The same things were measured in two ways. Each way mixes the same 12 hidden numbers, adds some noise and spreads widely along 7 directions of its own, which tell nothing about the thing.
In the rows, 128 means zero.
Some things both ways: the first way, then the second way.
[ 98  56 114 171  65 108  90 165 106 200 138 140 122 119 158 128 113 155
 162  98]
[108 145 115 101 107  98 114 152 114 112 126 119 158 139 132 140 129 138
 138 129  97 130 123 141 131 100 152]

[159 172 150  98  85 126  90 166 100 124  88  96 152 133 164 171 178 101
 192 137]
[140 150 103  93 118 136 153 136 118 147 140 143 147 153 126 130 145 125
 162 122 124 118 117 189  95 108  99]

[ 77 186 127 108 147 154 203 188 184 102 185 159  81  99 153  77 105 111
 151 198]
[140 186 124  85 143  79  94 108 124 125 162 156 126 154 150 133 146 129
  79 148 122  90 144  79 126  81  98]

[111 158  86 146 153 138 164 154  82  83 129 126 114 120 152 120 135 125
 121 160]
[115 115 112 110 146  84 106 138 152 112 115  91 168 155 156 120 112 148
 140  99 131 157 151 112 148 156 157]

[195 200 149  66 116  99 131 141 189  55 149 116 112 146 127 125 119 121
 119 168]
[ 91 129 104 157 151 137  82 126 138  92 102 121 128 123 102  66 127 150
 106 154 127 170 149 150 107 173 138]

[ 46 128 105 122  58 176 176 210  98 109 133  98  90  80 148  95 166  73
 242 217]
[ 97 137 128 170 190 104 117 160 153 108  93  82 188 120 137 148  81 136
 105 157 114 129 164 104 148 133 153]

[117  87  86 156 123 121  84 167 103 145 129 136 144 109 105 109 126 158
 138  67]
[151 155 111 177 136 136 118 108 107 138 120  90 161 164 143 142 115 124
 116 134  96 112 123  71 129 108 134]

[142 146 125  91 163 156 134 129 167 127 144 123 114  93 206 104 166 145
 183 169]
[134 157 102  98 112  88  80 142 156 136 137 138 132 113 128 107 143 130
  48 128 138 145 147 136  84 117 114]

[199 159 128 128 190 142  71  54 103 134  70 124 123 158 248 153 221 156
 133 114]
[167  78 113 108  90 103  97 131 128 149 127 116 118 132 127 121 141 136
 143  94 152 158 107 172  67 168 142]

[154 100  72 132 160 132 148 114 130  95 100 166 182  79 144 155 201 177
 151 124]
[129 109 142 138 143  67  95 121 150 110  83 117 170 147 121 135  94 129
  54 127 146 138 163  76 135 144 146]

[107 171  90 122 127 113 185 140 175  79 226 108  77 116 145 110  98 133
 159 170]
[169 191 156  66  83 116 112 122 138  84 153 155 107 150 158 152 142 112
 100 148 117  99 105 130 148  85 152]

[117 176 135 127  96 103 180 154 101  67 150  89  71 176 155 134 111  77
 141  91]
[104 159 124 162  98 145  94 113  89  75 126 120 129 138 114 139 116 118
 137 178  70  74  86  81 130 104 150]

[ 99 186  76  94 121 191 220 139 119  58 102 123  86 104 149  87 144 112
 162 208]
[119 107 115 110 103  76 114 102 105 117 119 138 116 175 104 140 122 130
 141 136 137 115 126  99  61 132 113]

[129 175 132 104 148 134 139 136 171 117 170 133 135 166 142 134 160 129
 141 115]
[ 88 181  99 154 139 175 160 107  94 119 131 117 144 186 102  97 159 136
 159 122  69 125 120 131 104  89  95]

[118 112 166 172 103 124 105 179  51 225 251 190 238 137  94 123 135  80
 107  64]
[131 137  94  94 152 107  94 144 138 121 150 134 118 109 133  89 164 153
 121  92 134 121 116 178  87 132 100]

[167 202 149  85  42 129 100 111 159  29 149 160 166 125  81 133 202 134
 201 186]
[111 154 112 150 151 160 144 123 107 106 114 104 136 166 113 123 142 151
 149 137  99 136 116 124 107 103 126]

[ 83 136 115 135 171 133 207 159 107 155 156 122 153 120 171 133 193  99
 161 153]
[ 85  98 117 137 140  98 129 129 113 127 112 155 145 147  88 122 126 142
 166 130 111 107 121 150  90 141 105]

[ 62 178 163 111 116 143 141 181 117  76 172 136 105 118 109  98 133  84
 146 139]
[138 129 109  73 125  93  60 130 143 110 153 119 111 110 115 150 121 126
  92 174 155 144  93 109 121 155 113]

[103 165 132 110 129 161 186 113 106  93  94  97  97 123 172 112 209  97
 199 142]
[141 112 123 176 115 125 101  96 105 144 127 127 122 149  89 144 117 135
 128 120 101  85  85  55  66 106 120]

[104 165 102 116  76 131 114 146 156 119 147  85  59 121 135  50  78 167
 173 177]
[145 174 115 137 108 142 161 123 135 110 108  85 152 201 160 158 108 149
 141 137 113 133 122 105 163 126 170]

[149 156 160 107 173  75 141 112 213 157 196 156 135 163 139 135 145 147
  87 139]
[102 144 132 155 152 116 106 115 131 113 113 153 122 146  93  96 117 155
 118 151 111 128 149 129 105 126 136]

[145 168 108 102 144 130 100  99 160 103 126  81  57 152 122  90 131 147
 122 148]
[177 159 114 116  99 130 134 106 132 141 143 116 127 180 127 157  95 146
 157 109 126  92  95  91 112 104 144]

[127 202 153 123 169  96 136 128 130 113 213 127 149 186  61 145 167  92
 109 113]
[123 157 129 186 157 125 144 120 137 123  98 103 163 167  96 159  62 145
 121 146 103  82 119  83 146 120 140]

[113 129 132  93  90  98 159 159 167 121 154 118 138 106  94 122 112 129
 130 152]
[125 144 122 146 135 131  95  96 142 127 130 151 109 152  98  89 130 141
 117 121 110 151 137 101  80 114 126]

[119 128  68  82 103 201 194 150 139 104  60  50  61  90 187 120 151 103
 223 149]
[127 137 135 100 107 148 155 132 111 100 103 125 160 165 107 141 115 133
 133 159 146 103 119 163 133 131 133]

[137 159 101 112 135 145 122  83 172 122 111 133 104 108 142 115 139 193
 154 142]
[143 113 133 170 111 125 126  96  94 157 121 110 106 183 104 131 152 144
 131 127 107 152 118 109  68 124 131]

[133 138 137 132 115 130 116 154 162 169 124 158 153 110 128 134 134 173
 162 132]
[ 58 152  86 123 159  96 157 130  90 146 133 129 168 186 103 110 165 166
 152 100  77 112 131 132 122  94  75]

[144 155 115 141  94  61  65 153 126 137 132 110 114 135  51 145  37 180
  95  67]
[ 99 168 102 106 129  55 117 141 112 125 139 124 149 157 133 170 116 143
 111 159 101  79 120  98 144 102 112]

[114 127 126 131  77 107 111 152 147 167 157 152 135 170 109 117  95 146
  91  99]
[ 90 151 113  84 136  43  88 129 148  60 119 145 120 138 105 142 100 124
  89 152 129 108 130 101 115 127 111]

[106 186 160 128 160 123 155 111 153  88 148 178 108 164 178 124 190 123
 129 142]
[ 85  91 124 117 159  65  74 141 134 103 114 106 151 120 111 127 118 148
 107 131 127 152 140  94 121 148 137]

[109 166 148 131 113 155 146 141 146 148 126 172 110 146 205 101 160 143
 149 204]
[ 82  90  96  76 128  54 102 138 120 112 125 145 115 146 101 109 152 152
 162 112 132 166 126 173  76 156 107]

Other things, the second way, with their names:
K_394: [179 167 138 100  92 138 134 124 120  79 110 109 146 163 142 147 103 113
 131 122 124 116 114 146 140 100 171]
K_170: [112 169 130 127 132 120 106 125 126  69 127 116 140 136 115 151  92 122
 114 164 104  68 105  82 144 106 137]
K_676: [139 152 113 131 144 139 128 109 132 132 130  98 167 176 156 117 123 140
 117 123 139 107 155  77 126 124 124]
K_66: [ 58 142 120 101 137 117 121 129 113  86 125 131 157 160 112  97 153 144
 139 127  96 134 143 120 128 107 121]
K_73: [154 140 111 175 105 124  91  90 114 131 120  99 107 161 110 114 132 119
  87 128 105 154 111  97  89 142 128]
K_261: [137 115 139 189 125 118 130  90 124 138 103 113 128 193 119 116 127 140
 134  96  97 145 132  89 102 139 150]
K_697: [190 125 150 170 101 133  90 101 141 114 113  88  98 150 136 134 112 106
 102 140 120 183 113 120 116 165 179]
K_262: [167 149 110 102 131 139 137  95 146 131 135 133 130 181 118 100 125 128
 145  74 139 137 125 136  90 120 106]
K_568: [ 73 142 104  77 170  97 127 165 158 124 138 117 183 143 123 107 126 190
 154  82 115 137 141 139 161 115 133]
K_529: [106  98 127 161 168 145 102 144 142 130 113  78 169 121 104 100 114 161
 150  91 104 172 124 132 136 147 162]
K_943: [ 85 136 104 110 130  96 131 128 100 125 135 109 172 179 132 133 127 168
 155 129 110  76 118 101 168 137 124]
K_528: [ 99 125 117 132 126 105  96 151 123 131 131 120 123 117 111 119 130 161
 133 150 118 136 136 149  74 123 146]
K_472: [ 91 150 115 176 191 125  94 131 163  88 102 114 145 117 105 104  82 136
 109 162 111 139 147 113 135 153 136]
K_333: [131  97 125 154 107 116  94 119 111 146 121 104 105 147  97 142 121 150
 138 171 128 167 109 123  87 160 154]
K_628: [163 175 113 161 127 154 143  83 109 129 132 161 106 185 147 121 146 118
 144 156 109  90 119 119 101 117 103]
K_244: [127  88 147  97 100 139 148 121  90  99 112 101 143 180 119 131 164 143
 165 109 127 138  89 166 149 161 143]
K_600: [114  92 129 148 146  59  86 119 128  73  87 127 115 129 110 114 137 111
  83 109 119 148 130 127  81 156 119]
K_737: [170 176 129 182 136 153 124 106 140 100  90 112 136 164 148 123 107 117
  93 155 111 154 142 118 143 129 165]
K_909: [145 191 135 161 121 129 142  84 124 124 132 142 109 188  91 132 111 126
 106 119  88  73 112  79  93  77 107]
K_982: [173 143 138 165 112 156  67 115 129 108 119 126 106 112 144  94 136 129
  84 161 128 149 136 131  94 136 175]
K_31: [112 119 129 170 146 138 120  96 116 137 112 104 168 180 122  91 115 141
 143 116 115 134 170  81 110 135 142]
K_903: [ 61 216  76 131 166 148 126 142 135 130 147 129 150 151 117  82 134 181
 139 156  83 137 160 136 130  86 119]
K_462: [146  85 137 178 126 123  94 110 138 115  84 128 111 135  93  82 107 136
 118 122 148 163 152 160  51 178 158]
K_866: [151 152 104 111 117 154  97 121 111  96 130 114 102 131 113  93 159 140
 108 128 131 154 104 169  87 126 126]
K_831: [106 222 106 165 193 134 119 139 159 100 120 115 133 136 128 137  85 144
  87 217 108 126 152 119 163 122 128]
K_798: [118 152 132 129 146 117 118 131 145 131 131  90 175 164 150 123 108 173
 121 100 116 111 160  60 142  95 169]
K_300: [139 123 136 149 163 185 154 125 125 101 102  81 152 167 145 104 147 145
 154 121 131 165 131 171 150 163 150]
K_134: [143 152 108 104 142 100 105 143 149 109 113 104 151 127 133 148 105 124
  62 165 163 127 140 127 120 140 116]
K_636: [ 80 119  93 164 182 117  91 111 118  92 120 149 111 118  91  95 137 125
 133 165 112 108 109 135  90 170  70]
K_498: [120 163 137 153 147 117 130 115  99 129 125  98 153 184 146 160 110 153
 123 189 111 101 150  66 161 109 151]
K_416: [150 190 108 171 150 157  92  89 131 121 143 142  86 140  98 103 114 127
 105 175 113 115 118 110  83 116 107]
K_799: [ 74 123 109 165 194 131 108 146 130  87  97 124 135 110  99 115 124 141
 119 199 121 145 122 168 135 180 109]
K_381: [153 183 113 160 108 172 120 121 125 125 115  90 137 161 139 134 125 138
  97 172 109 162 123 111 138 115 165]
K_891: [ 91 173  82  92 130 129 135 162 130 118 126 115 174 147 143  97 136 170
 137 126 124 131 161 168 121 105 138]
K_668: [167 130 145 120 123 180 159 123 130 141 106 117 129 179 100 126 110 177
 148 161 173 155 127 187 130 158 162]
K_845: [149 152 120  89 136  99  85 135 180 126 159 136 129 120 128 120 117 161
 112  76 122 114 103 103 129 107 140]
K_834: [117 101 126  84 119 104  84 134 110  97 147 132  90 113  90 109 161 147
 149 106 121 139  87 168  65 125 122]
K_657: [132 179 103 117 106 114 123 132 109 112 130 138 127 145 102 137 121 134
 120 127  99  91 105 138  88  73 120]
K_594: [141 134 131 163 159 126  99 124 154 112 105 102 117 129 107 122  83 137
  97 178 153 145 148 137 101 170 146]
K_642: [141 188 126 112 135 121 157 130 157 117 125 112 154 182 152 133 109 145
 110 121 129  99 144 135 163 127 137]
K_479: [166 165 124 132 143 151 126 124 146 140 136 121 114 156 149 109 125 172
 144 129 140 145 154 142  93 110 163]
K_624: [129 158 104  87 149 120  99 128 140 110 146 142 125 133 124 102 132 166
 125 127 142 112 124 135 118 118 120]
K_553: [139 142 134  82 135  73  90 139 150  83 133 116 123 126 124 157 122 135
  85 115 123 119  90 108 152 119 133]
K_974: [118 106 133 143 184 104 100 140 157 118 102 112 149 126 112 105 100 164
 122 119 143 162 159 135 119 152 153]
K_7: [173 153 152 130 120 134  62 126 146  72 124 141  77  93 125 134  93 117
 103 210 148 133 124 144  89 132 179]
K_868: [104 147 103 176 148 125 134 146 134 133  97  81 184 159 150 106 110 164
 119 121 113 134 174 127 131 139 163]
K_623: [ 49 180 110 176 156 115 156 128 120  79  97 143 154 173  95 137  90 138
 153 174  65  72 127 109 147 112 119]
K_183: [138 126 106 126 110 141 157 114  91 173 137 115 133 191 112 111 175 171
 160  78 111 131 104 156  92 115 111]
K_486: [102 153 144 140 142 132 110 137 113 100 118 111 165 143 142 118 116 150
 119 176 114 106 157 118 165 125 166]
K_771: [147 141 148 138 101 159 103 125 117  97 114 107 116 143 129  98 126 133
 143 155 121 179 147 174 107 133 194]
K_749: [146 160 117 137 127 161 128  74 129 138 147 137 125 192 107  84 131 144
 154  88 107 115 115  95 112 114 114]
K_532: [153 116 116 107 106 148  75 104  96 143 152 137  79 135 102 114 170 151
 121 188 152 168  94 147  82 154 118]
K_504: [133 115 124  79 102 130  91 117 113  90 126 157 113 138 129  78 179 132
 136 122 136 174 123 181 102 142 137]
K_319: [ 83 107 119  86 157 105  62 146 122  77 141 134 106  90  85  89 151 155
 132 141 127 152 104 171 105 148 119]
K_280: [ 99  92  95 149 142 114  97 142  79 138 119  94 145 114  98 109 165 139
 120 126 115 139 117 157  59 137  96]
K_873: [106  65 116 112 121 107 108 149 105 110 104  81 171 137 139 102 159 156
 139  84 140 150 133 157 113 168 151]
K_776: [151 140  90 163 102 127 102  92 120 159 139 134 112 160 103 100 120 144
 146  88 108 105 116  89  33 103 119]
K_483: [125 134 134 106  87 124 120 106  87  95 126 148 105 163  99 140 140 110
 138 178 122 111 105 141  87 122 116]
K_585: [128 138 103  84 144  95 126 113 138 108 122 117 154 180 136 101 145 124
 140  53 115 177 143 125 115 109 113]
K_401: [101  89 117 141 153 109  95 118  85  86 114 120 111 135 101 118 135 139
 168 156 124 126 109 139  84 158 120]

Some of these things the first way, each followed by its name:
[157 118  85 131 102 138 139 123  89  80 173 160 155 113 117 177 146 113
 119 145] => K_771
[107 170 114 133 103 140 150 182 175 122 139 153  83 181 163  92 113 138
 135 166] => K_585
[147 114 109 139 120 168 118 116 109 158 130 142 131 152 164 134 198 127
 175 127] => K_657
[125 129 112  95 126 171 109 137 143 140 151 124 126 113 119 113 153 116
 134 160] => K_594
[ 98  99 147 132  82 146  85 159 124 173 128 134 118 106 175  87 144 150
 191 124] => K_381
[135 135  95 102 112 176 105 153 105 111  95 111 135  99 131 114 158 126
 178 116] => K_134
[154 141 113 111 114 105 165 151 208 102 159 135  88 125 190  91 103 154
 145 162] => K_504
[141 138 135  83  90 157 112 171 146 125 113 102 119 117 108 116 138 100
 146 162] => K_416
[139 151 114  94 138 148 180 138 206 147 214 130  79 140 157  58 118 109
 126 211] => K_462
[155 148 208  84 111 113  60 126 180 171  90 134 118 156 196 144 170 143
 141 156] => K_903
[170 224 166 103 137 149 111 120 150 101 107 135  73 187 201 117 141 129
 137 141] => K_73
[105 113 121 106 115 165 137 163 181 193 150 108  44 122 208  39  92 134
 167 171] => K_891
[144 173 168 128  95 149 132 125 157 141 172 172  91 151 229  73 138 118
 163 134] => K_873
[156 131  94 120 119 115 141 116 112  90  75  89  93 152 112 192 120 124
 102  55] => K_319
[116 139 102  81 147 179 169 121 168 135 129  86  88  78 117 101 143 129
 168 174] => K_668
[ 58 147 141 176  95 115 155 169 116 169 245 154 116 165  85  99  98 106
 132  90] => K_553
[125 145 124 113 147 104 126 160 141 107 157 105 136 159 111 142 159 106
 113 133] => K_472
[133 142  88 119 169 168 166  93  89  75 118 114 104 148 200 148 224  88
 141 163] => K_7
[131 113 176 134  73 166  93 159  97 217 140 169 151 113 221  91 168 112
 183 169] => K_868
[ 96 161 136 116 115 112 169 160 134 121 131  84  80 125 121 134 117 112
 152 152] => K_568
[140 169  89 147 121 165 169 145  97 116 112  97  47 206 196 129 133  89
 150 111] => K_394
[108 167 144  99  86 174 172 149 144  96 150 162 124 126 185 119 174  94
 183 177] => K_483
[104 149 149 117 112 125 134 117 120 162 155 117  93 135 161 116 126 118
 142 130] => K_528
[113 131 127 126 168 128 138 130  88 131  92 123 136 103 123 140 115 142
  99  39] => K_532
[ 73  92 104 128 135 163 167 120 143 141 189 164 117  71 144  80 158 130
 150 167] => K_798
[141 205 160  90  86 161 148 120 105  90 138 142 130 111 147 114 185  84
 171 235] => K_479
[ 81 130 128 120 124 137 120 125 161 122 193 157 108  80 108  83 134 159
 149 184] => K_333
[152 155  80 108 159 131 136  90 147  46 143 101 103 155 124 154 172 124
 123 101] => K_170
[115 134  94 106  86 100 149 170 183 133 145  74 102 132 118 116 113 147
 165 179] => K_623
[119 139 121 119 174 147 146 167 145 164  94  93 114 158 203 103 164 116
 133 104] => K_636
